The rows are grouped in 3 different ways at once. Each group adds its own fixed numbers to the row, and there is some noise. The rows also spread widely along 10 directions, which tell nothing about the answers.
Known rows, each followed by its group in each grouping:
[ 35  39 -14 -32 -12   2   8  -8  -7  -3  46  24 -19   8   6 -12  -5  -9
  17   9  -7   6  -2] => Z585 Z832 N
[ 31  36   8   3  -9 -14 -14   2  -2  18  29  20 -19 -11  12  11  -1   1
   8  -7 -16  -6 -25] => Z765 Z5 M
[-21   2  24 -30 -32 -22  -4  27 -23   4  -7 -11  -3   3  -6 -37  -4  -5
 -18 -10  20  21  18] => Z130 Z832 P
[  0  23   2  16 -43 -27 -19   4 -20  -9 -18   3  -5   2  29 -23  -2  21
  10   0 -11  18 -10] => Z351 Z679 B
[-21  -7  14 -11  -7   4 -14  26  -4  16 -21  -3 -24  21  11   8  36   9
 -32  15  17  20 -15] => Z765 Z679 N
[-15  18  11 -10  19  -2   3  17 -17   6   2 -26   4  -6   0 -11   8   6
 -26 -16   3  -2  11] => Z585 Z5 H
[ -8  36  20 -44  -2 -20 -49  14  13  20   8  25 -22  14  15 -16  53  29
 -19 -26 -17 -15 -49] => Z351 Z378 M
[-14  -6   8  32   7 -34  70  12   8  27  34 -15 -15  -1  -4   1 -21  -4
  16  17  -4  23  57] => Z130 Z378 P
[  9  24  11  49  24   5   9   5  -3  45  34 -12 -31  11  27  36  30  44
   2   3 -19  -1  -7] => Z585 Z378 G
[-21  -2   1   2   5   4   9  15 -27   4 -34 -30  24   7 -13 -12  13  34
  -8 -15 -19 -17   6] => Z130 Z378 H
[ 22   4  -4 -34  -4  28   4 -16  -5 -18  17 -25  -7   2  -8 -26   9   7
 -23   3   4 -14  22] => Z585 Z378 B
[ -1 -15 -13 -27 -63   4 -24  -1   9 -20  -9  -6 -17  47   0 -38  33  39
 -45  26   6  16  11] => Z585 Z378 G
[ 39   6 -50   5 -25 -11  -5 -10  22 -19  46   9 -58  40  17   5  35  26
 -23  57 -25  18  24] => Z130 Z832 B
[-16  35 -18  11  32  -7  10  20 -30  13 -21 -11  29  -6   9 -12   1   6
   5  -4 -25 -23 -25] => Z765 Z832 G
[ -6   6  16 -20   0   4  13   1  11  14  -3  -2  -3  12 -10 -15   0  10
  -9  -6   1   0   1] => Z585 Z378 N
[-16  -9  -1   6  -5  -5  12  20  -2  12  -5 -20  19   2 -21  -8   6  20
 -13  -3   6   5  24] => Z765 Z5 H
[ 13  23  18 -20  17   9  -9  13 -38  28   3   7 -16   0  14  32  14 -12
  29 -19  10   7 -36] => Z351 Z679 H
[-26   5  29   5 -52 -45  -4  -3   8  -8 -33   2  31  -3 -11 -60 -44  21
   2 -19 -18   0  13] => Z351 Z378 P
[  8  35  -1 -18  18 -26  12  -1   6  10  22  16   0  -7   0  -8 -17 -27
  12   5 -25  -6  -5] => Z765 Z832 H
[-17  14  24 -34 -25 -37  23  -1  12  12 -21  24  18  -9  -9 -41 -40 -21
  16 -21  -9  -2 -10] => Z130 Z378 B
[ -4   2  33   3  11   0  29  21 -17  39   5 -30 -11  -1   4  16   1  -6
  23 -20  27  17   9] => Z351 Z378 M
[ 11  -5   6  12   1 -15  19  -8   1  -5 -13 -22 -33   8  16   7 -32 -32
 -18  33  -9   1  21] => Z765 Z378 P
[ -7 -21  46  12 -39  11 -13  28 -39  38 -20 -26 -19  15   9  35  17  18
  14 -15  54  47  -1] => Z351 Z679 H
[ -4  25 -10  -2  12 -16  19  19  -5  19  16  -3   1  -7   8  -4   6   5
  15 -11   7   9   4] => Z351 Z5 B
[  1 -39 -13 -20 -80   0   9   7   9 -11  -9   4  -6  53 -24 -26  17  41
  -8  26  18  41  33] => Z130 Z378 N
[-26  10  34  31 -40 -21  -3  14 -24   8 -51  -7  11   4  21 -21 -25  22
   3 -11  -3  22 -12] => Z585 Z679 N
[-24 -13  10 -24   9   3  16  15  32  39 -45   7  -5  34 -24  17  -4 -11
   0   0  18   9 -29] => Z351 Z832 N

New rows, each followed by its group in each grouping:
[ 26  -4   5 -25 -18  25 -10   1  13  21  43   4 -60  43   8  24  55  29
 -23  23  24  24   5] => Z585 Z378 N
[ 16  23  13  13  -7  11  10 -13   2  28  34   4   9  -9  -7  -4   9  47
  22 -23 -13 -15  -4] => Z585 Z378 B
[-14 -17  17 -38  25  30   9  18 -23  21 -18 -16  19  -4 -26   7  19 -13
  -7 -18  23  -8 -12] => Z765 Z679 H
[  1  21  -3  11 -12 -11  30   1 -16   6  19  -2  33 -18  -9 -31  -8  22
  32 -12 -12  -3  20] => Z765 Z378 B
[ 14   8  -6  -5 -16  -6   2  -1  11  16  21  -2 -20  11  -1  -2   7  12
   9   4   9  15   6] => Z351 Z832 B
[-25   6  32  12  10 -17  -1  14  16  27   7 -17  -2 -10  -5 -16  14  25
 -18 -24 -10  -3   6] => Z351 Z679 M
[-25  21  -5 -28 -28 -28  -6  20  16  15  -1  47  13  23  -9 -32  36  49
  10 -11 -24   0 -31] => Z130 Z378 N
[ -6  -7  24  -1  13 -23  22  -6  15   4 -13  -7 -25   2  -1   5 -34 -33
 -18  15 -18   2  12] => Z130 Z679 H
[-29  -1  -1 -21  50   1  25   8  -1  -7 -50 -15  17  -3 -11 -17 -18 -21
 -34  -1 -30 -33  -9] => Z130 Z679 N
[  0  -1  -2  11   4  -9  37  -7  36  28  18   7 -14  24  -8   9  12  24
  12   8 -19   5   2] => Z585 Z378 M
[ 15  18   7 -42 -11 -23  20  -6  11  11  12  31 -10   6  -6 -14 -11 -21
  20  -5 -18  -4 -17] => Z130 Z378 M
[-41   5  28  -7  22 -15  10  32  -6  36  -4 -19  -5   2   2   2  29   7
 -13 -11  10   8   4] => Z765 Z378 H
[ -6 -55  26 -31 -18  32  35   3  31  29 -22 -32  -3  30 -49   7 -14  -3
 -12  -2  50  21  31] => Z351 Z378 N
[  6  13  23 -19 -24   0  -2 -12 -17 -10   0   2  27 -13 -15 -35 -22   6
   3 -21 -12  -7   6] => Z585 Z679 H
[ 59   3 -25  -3   9  45 -18 -16   8  25  20  20 -19  11 -20  54  37  45
   0  -5 -18 -41 -44] => Z130 Z5 B
[  3  27 -10   0  46   1  -8  -5  23  16  17   5 -24   1  12  13  40  17
 -23   8 -38 -37 -24] => Z765 Z378 B
[-41  29  28 -28 -32 -19 -48  40 -62 -17 -41 -24  36 -20  11 -67  13  21
 -33 -35  11  -6  -6] => Z765 Z832 P
[ 27  -4 -19   3  11  29  24 -21  -5  -3 -31 -22 -15  21   9  28 -10  -6
   4  20 -11 -17 -14] => Z585 Z378 B
[  0   2  48   4  26   5  26  13  -9  26  10 -39 -22 -20   7   5 -32 -19
 -22 -12  12   1  31] => Z130 Z378 N
[ -9   1  27 -11  16 -11  17  13   1  28 -13 -26 -27  10   8  11  -3 -21
  -4  -6  17  12   0] => Z351 Z378 M
[  1  -5  57  -9 -52   8   2   7 -35   5 -17 -41  19 -21 -10 -38 -47   4
   4 -32  39  19  35] => Z351 Z378 N
[-14 -15  12  34  -1  -7   5  16  -6  11 -12 -39 -32  16  21  11  13  16
 -34  27   3  12  26] => Z765 Z378 P
[ 11   1  14 -13  19   7  -3   3   4  21  18  -1 -38  13   2  27  27  12
 -23   4 -12 -18  -8] => Z130 Z378 P
[-24  16   6  -5  -9 -19  -4  25   3  27   3   5  -4   7   1 -18  28  31
  -9 -14  -2   7  -6] => Z130 Z832 B
[-39 -21  25  23  26  11  13  34   1  48 -28 -51  -7  21  -5  28  47  42
 -15 -19  22   8  -2] => Z351 Z378 M
[ -1  -1  22 -26   0 -17  37  13 -12  -2   6 -43 -12 -13  -6 -31 -43 -52
 -15   2  20  19  50] => Z130 Z832 M
[-13  -8  27 -16  -2   9   2  15 -26  12 -31 -33   9   1  -9  -1  -2  -8
  -9 -10  16  -2   4] => Z765 Z378 H
[  6   4  23  11   2  18  -6   6   7  38  21  10 -26  13   4  27  31  38
  -8  -6   3   8 -17] => Z585 Z679 N
[-25   2   8   0   4 -16   8  30  12  25   6  -9 -25  22   2  -3  18  14
 -28  11   6  23  17] => Z130 Z832 N
[ -1 -46 -13  23  26  31  39  -1  13  12   2 -38   5  15 -40  23  23  35
 -25  16 -15 -12  43] => Z130 Z679 H
[-23  14  32  22  -4 -38  -3  16 -15  13 -30 -15 -23   3  34   7 -17 -14
  -2   0  -2  28  -1] => Z351 Z679 H
[-16  12  -7  -4 -21 -13  -8  21  -9  17 -11   5   0  17   0 -11  30  36
  -1  -5  -1   9 -13] => Z130 Z832 B
[-17  34  -5   2  -7 -11   2  -4 -32 -12 -43   4  39 -14  12 -38 -16  13
  16 -20 -32 -22 -32] => Z585 Z679 B
[ -3 -16  15  11 -10  -8  16  -1  27  28   1   7 -24  13  -3  14   5  11
  -9   9  -2  14   2] => Z130 Z679 B
[-21 -18  26 -41 -32  -3   3   8  20  29 -16  22  30  12 -44 -27  11  19
  18 -38  15   6 -22] => Z351 Z679 M
[ 36  45  16  48  -4   0 -18 -18 -20  13  53  -1 -19 -16  28   9  11  58
   4 -12 -43 -25   0] => Z585 Z378 P
[-29   8  16   4  -8 -13   6  12  -7  11 -13 -14   4  -2  10 -25  12  20
 -15  -9   2  12   4] => Z585 Z679 B
[ -1  -6  14   1  -1 -13  19  13  18  40  38  -4 -35  16  -5  16   7  -2
   4   5  26  32  25] => Z351 Z832 P
[ -9  27  11 -19  10  -5 -12   7 -28  -4 -14 -11 -10  -1  22 -17  11   2
 -24  -8 -16 -18 -14] => Z585 Z378 P
[-20   6  23  -5   6 -20  22   7  -6  -2 -30 -35  26 -19 -16 -32 -57 -34
 -11  -6  -5  -2  28] => Z765 Z832 H
[  0 -17  -4  36   9   1  15  -9  11   1 -22 -23  -6  10 -11   9 -10  32
 -24  13 -36 -29  14] => Z130 Z378 P
[-15  11  19   2  20  19   5  20 -39  27 -12 -22  29 -17  -8  -4  12  23
   7 -36   5 -13 -15] => Z351 Z679 G
[-14  -2  20 -17  32   3  36   0  17  19   9 -23   2  -1 -16  -6  -9 -11
 -14  -9  -3  -6  22] => Z585 Z378 H
[-30  10  27   5 -19 -14 -10  24  -8  12 -38 -16   7  12   9 -22   4  28
 -10 -16   6  11  -4] => Z351 Z378 N
[ -2  -3  -8 -16 -56 -17   1   2  12   3 -23   4   1  26 -10 -26  -9   7
  14   6  18  26   2] => Z351 Z832 B
[ 19 -16  29 -24 -36   9  -5   1 -13  18   2   1 -29  19  -2  24  -2 -13
  14   1  34  34  -1] => Z351 Z679 H
[-16 -24   6  -1 -13  -4   0  14  16  18 -24 -19 -17  34 -17  11  15  20
 -27  12   4  15   9] => Z130 Z832 H
[ -1  11  24  -9  49  17  44   9  -9  39   7 -28  27 -40 -26   3 -34 -25
  13 -45  25 -21   8] => Z351 Z5 B
[-49  16  28  10  -2 -45  42  33 -11  27 -10 -22  26  -8   2 -40 -11   3
  26 -27   7  27  23] => Z351 Z378 M
[ 25   1   3 -24  11   5  16 -13  35  18  25  22 -29  19 -15  14   2   2
 -11  12 -21 -17  -6] => Z130 Z378 N
[ -4   1 -13 -24 -70  -4 -43   8   1  -5 -31  16  -7  48  -2 -23  47  52
 -12   3   0  17 -35] => Z585 Z832 M
[ -2   6 -14 -43  -7  -1 -30   6   0  -9 -17   4 -17  35   2  -4  39  15
 -20   6 -11  -6 -19] => Z351 Z378 H
[ 18  -1  -4   5   9 -15  48  -6  14   4   9  -3 -39  19  12  19 -32 -31
   3  36 -11  15  24] => Z130 Z378 N
[ -3 -11  -3 -28 -19   4 -25   6   9   1   4  -4 -24  28  -6  -9  45  33
 -30   7   1  -3   1] => Z351 Z378 P
[-17 -28  32  14 -28   2  -5  15  -1  26 -35 -25  -2  12 -22   2 -12  26
 -19 -12  16   8   8] => Z130 Z832 P
[  3 -13 -22  11  26  17  16  23   5  30  -7 -19 -45  48   9  51  41  15
  -8  31  20  26  -3] => Z351 Z832 N
[ -2  10  25 -19   5   1  -1  15 -25  33  -8  17  -9   5   2  25  13  -5
  18 -19   4   3 -34] => Z130 Z679 H
[-31  18  15   7   3 -28  16  25  20  37  17  11 -34  29  25   4  33  22
  -3  10   2  34   0] => Z585 Z378 N
[-20  -9   8  -1 -12  -5  15  16  -7   9 -16 -33   4  18  -5 -22   1  15
 -12  -2  15  12  19] => Z351 Z378 G
[  7 -24   5 -41 -44  30   7   6 -47  -6 -65 -34  25  14 -17 -12 -18 -10
  22 -14  48   9  -6] => Z351 Z378 B
[ -4 -40 -29 -12  16  19  61   9  13  26 -32 -15 -21  48 -15  42  16 -15
  10  32  20  18   1] => Z130 Z378 B
[  9   0   5 -27 -57 -24 -29  -4  30  -2  21  26 -43  38  14 -22  24   9
 -34  34   0  23  -2] => Z765 Z378 G
[  0   2 -14 -16 -37   7   0  13 -46 -28 -38 -16  20  17   0 -31   0  23
  -2   7  -8   0   7] => Z130 Z378 N
[-20  -4  23  27  -3 -19  20   1  21  17 -24 -26 -15  16  11  -1 -11  13
 -16   3 -14   5   9] => Z585 Z378 M
[ 22 -22   2 -58 -52  -4  -5  -5  30  11  -3  25 -36  42 -23   0   2 -15
  -4  14  19  24 -15] => Z130 Z832 M
[ -7  12   8  10 -39 -16 -50   4 -18  -7 -26   9  -4   9  15 -17  21  49
 -16 -10 -22  -9 -27] => Z351 Z679 P
[ 16 -37 -30 -24  -2  12  49   6 -10 -11 -20 -30 -32  43  -2  24   1 -46
   5  44  31  39  27] => Z351 Z679 M
[  0   8  14  -9  -4 -15  23  14 -18  23 -19  -3 -13  12  10  12  -6 -12
  21  -6  -1   8 -17] => Z130 Z378 M
[-13 -25   2 -51 -58  -9  -2  10  15   5  -8  19   2  40 -26 -22  29  12
  -3  11  22  29   2] => Z765 Z378 H
[ 27  -2  35 -47 -13  13   9  -7  -8  27  27  25  -4  -9 -30   6 -13 -16
  21 -22  15   2 -10] => Z130 Z679 H
[  6  -8  12 -17  12  22 -16  -5  41  33  19  -4 -34  29 -16  15  34  26
 -50   2   3 -11 -14] => Z585 Z832 G
[-11 -14 -31 -44 -27  23 -30   1  43   7 -13  33 -14  66 -24  -5  89  71
 -34  15 -18 -11 -41] => Z585 Z378 N
[-39 -11  16   0  -2   7   2  20 -37  -4 -64 -52   8  10   9 -18   5  14
 -33  -6  13  -1   7] => Z585 Z378 P
[ 42  21  29 -49 -39   5 -10 -12   6  26  56  31 -35  10   2   0  17   3
  24 -15  16  15 -16] => Z585 Z378 M
[ -2  14  12  14 -10  -7  -9   2   8  23  16  -4 -32  25  24   6  30  36
 -23   9 -10   7  -7] => Z585 Z378 G
[-13  -3  -2 -45 -15  -8   4  12 -20  -9 -24  -2  -5  18  -5 -23   8  -7
 -15   3   2   0  -3] => Z130 Z378 P
[-23  -6  14  65   8   2 -12  26 -33  17 -44 -44 -14  11  30  23  22  49
 -36   9 -15  -1  -4] => Z130 Z679 G
[ -1 -11  -2 -18  32  18  50   5 -11   8  -9 -47 -17  15   1   7 -13 -39
 -22  18  18   4  26] => Z585 Z378 G
[  9   4   1   5 -30  -1   0  -1 -24  -5  -6 -13 -17  16  16  -2   1  18
  -2  13  -1   9   9] => Z585 Z378 P
[ 19   1   4  -6 -16   7   5 -15  27  15   4   6 -20  11  -9   9 -10   3
 -13   1   4  -2 -11] => Z585 Z5 B
[-38   0   8 -17  20  -3  14  24  -5  32 -27   2  25  10 -19   2  28  14
  17 -25   2   1 -24] => Z351 Z679 H
[-27   3  -7 -60   2 -24  24  13  41  24   5  41  26  15 -47 -22   9  -6
  16 -22  -2   1 -18] => Z351 Z5 H
[  1  14  15 -19  16  -6   0   2  -9   8 -16  -8  -1   2   0   3 -10  -9
   5 -11 -11 -12 -12] => Z351 Z378 H
[-44  14 -23  11  41  -6   9  26 -12   5 -41 -34  40   6 -16 -16  22  37
 -10 -15 -33 -24  -1] => Z351 Z832 H
[-24 -20  -1  10  -2  10  14  13  -5  19 -47 -23  20  11 -14   1  13  25
   4  -9  11   3  -9] => Z351 Z679 B
[ 25  -3   3   3  22  26   3   4  -2  39  28   5 -40  12   4  49  45  20
  -3   4   3  -3 -20] => Z130 Z679 B
[-35 -23  30  25 -25 -20   3   8   6  11 -39 -19 -14  16   6  -8  -8  14
 -29   7   5  23  13] => Z585 Z679 P
[-34  24  18  20  -1 -30  23  22 -12  11  -5 -33  28 -14   2 -47 -15  17
  -5 -21  -8  10  30] => Z585 Z832 M
[  7 -25  18 -42 -39  13  -5  -7  19  -2 -21  -1  -2  19 -31 -24 -12  10
 -28   0   5  -7   3] => Z130 Z378 N
[  2  15  14  -4  -9   7 -34  10  11  34  33  30 -12  13  -6   3  61  68
  -6 -19  -8  -3 -26] => Z351 Z679 N
[-32 -19  11   2 -29  -5   2  28 -30  12 -60 -16   9  24  -2  -2  15  29
  -5  -6  10   8  -9] => Z130 Z378 P
[ -7   8  21   0 -15   0  -5   5   4  14   3   4 -11   8   6  -8  11  25
 -14  -3  -4   9  -6] => Z585 Z679 N
[ -3   4   1  34   2 -18  16 -30  46   8 -25  13  -1   7   0  -5 -27  12
  -8  12 -47 -18 -18] => Z585 Z679 B
[  5 -11  41  23 -14  11  -6  -1   4  28   2 -31 -25  13   1  23   6  36
 -18  -5   8   7  17] => Z585 Z378 H
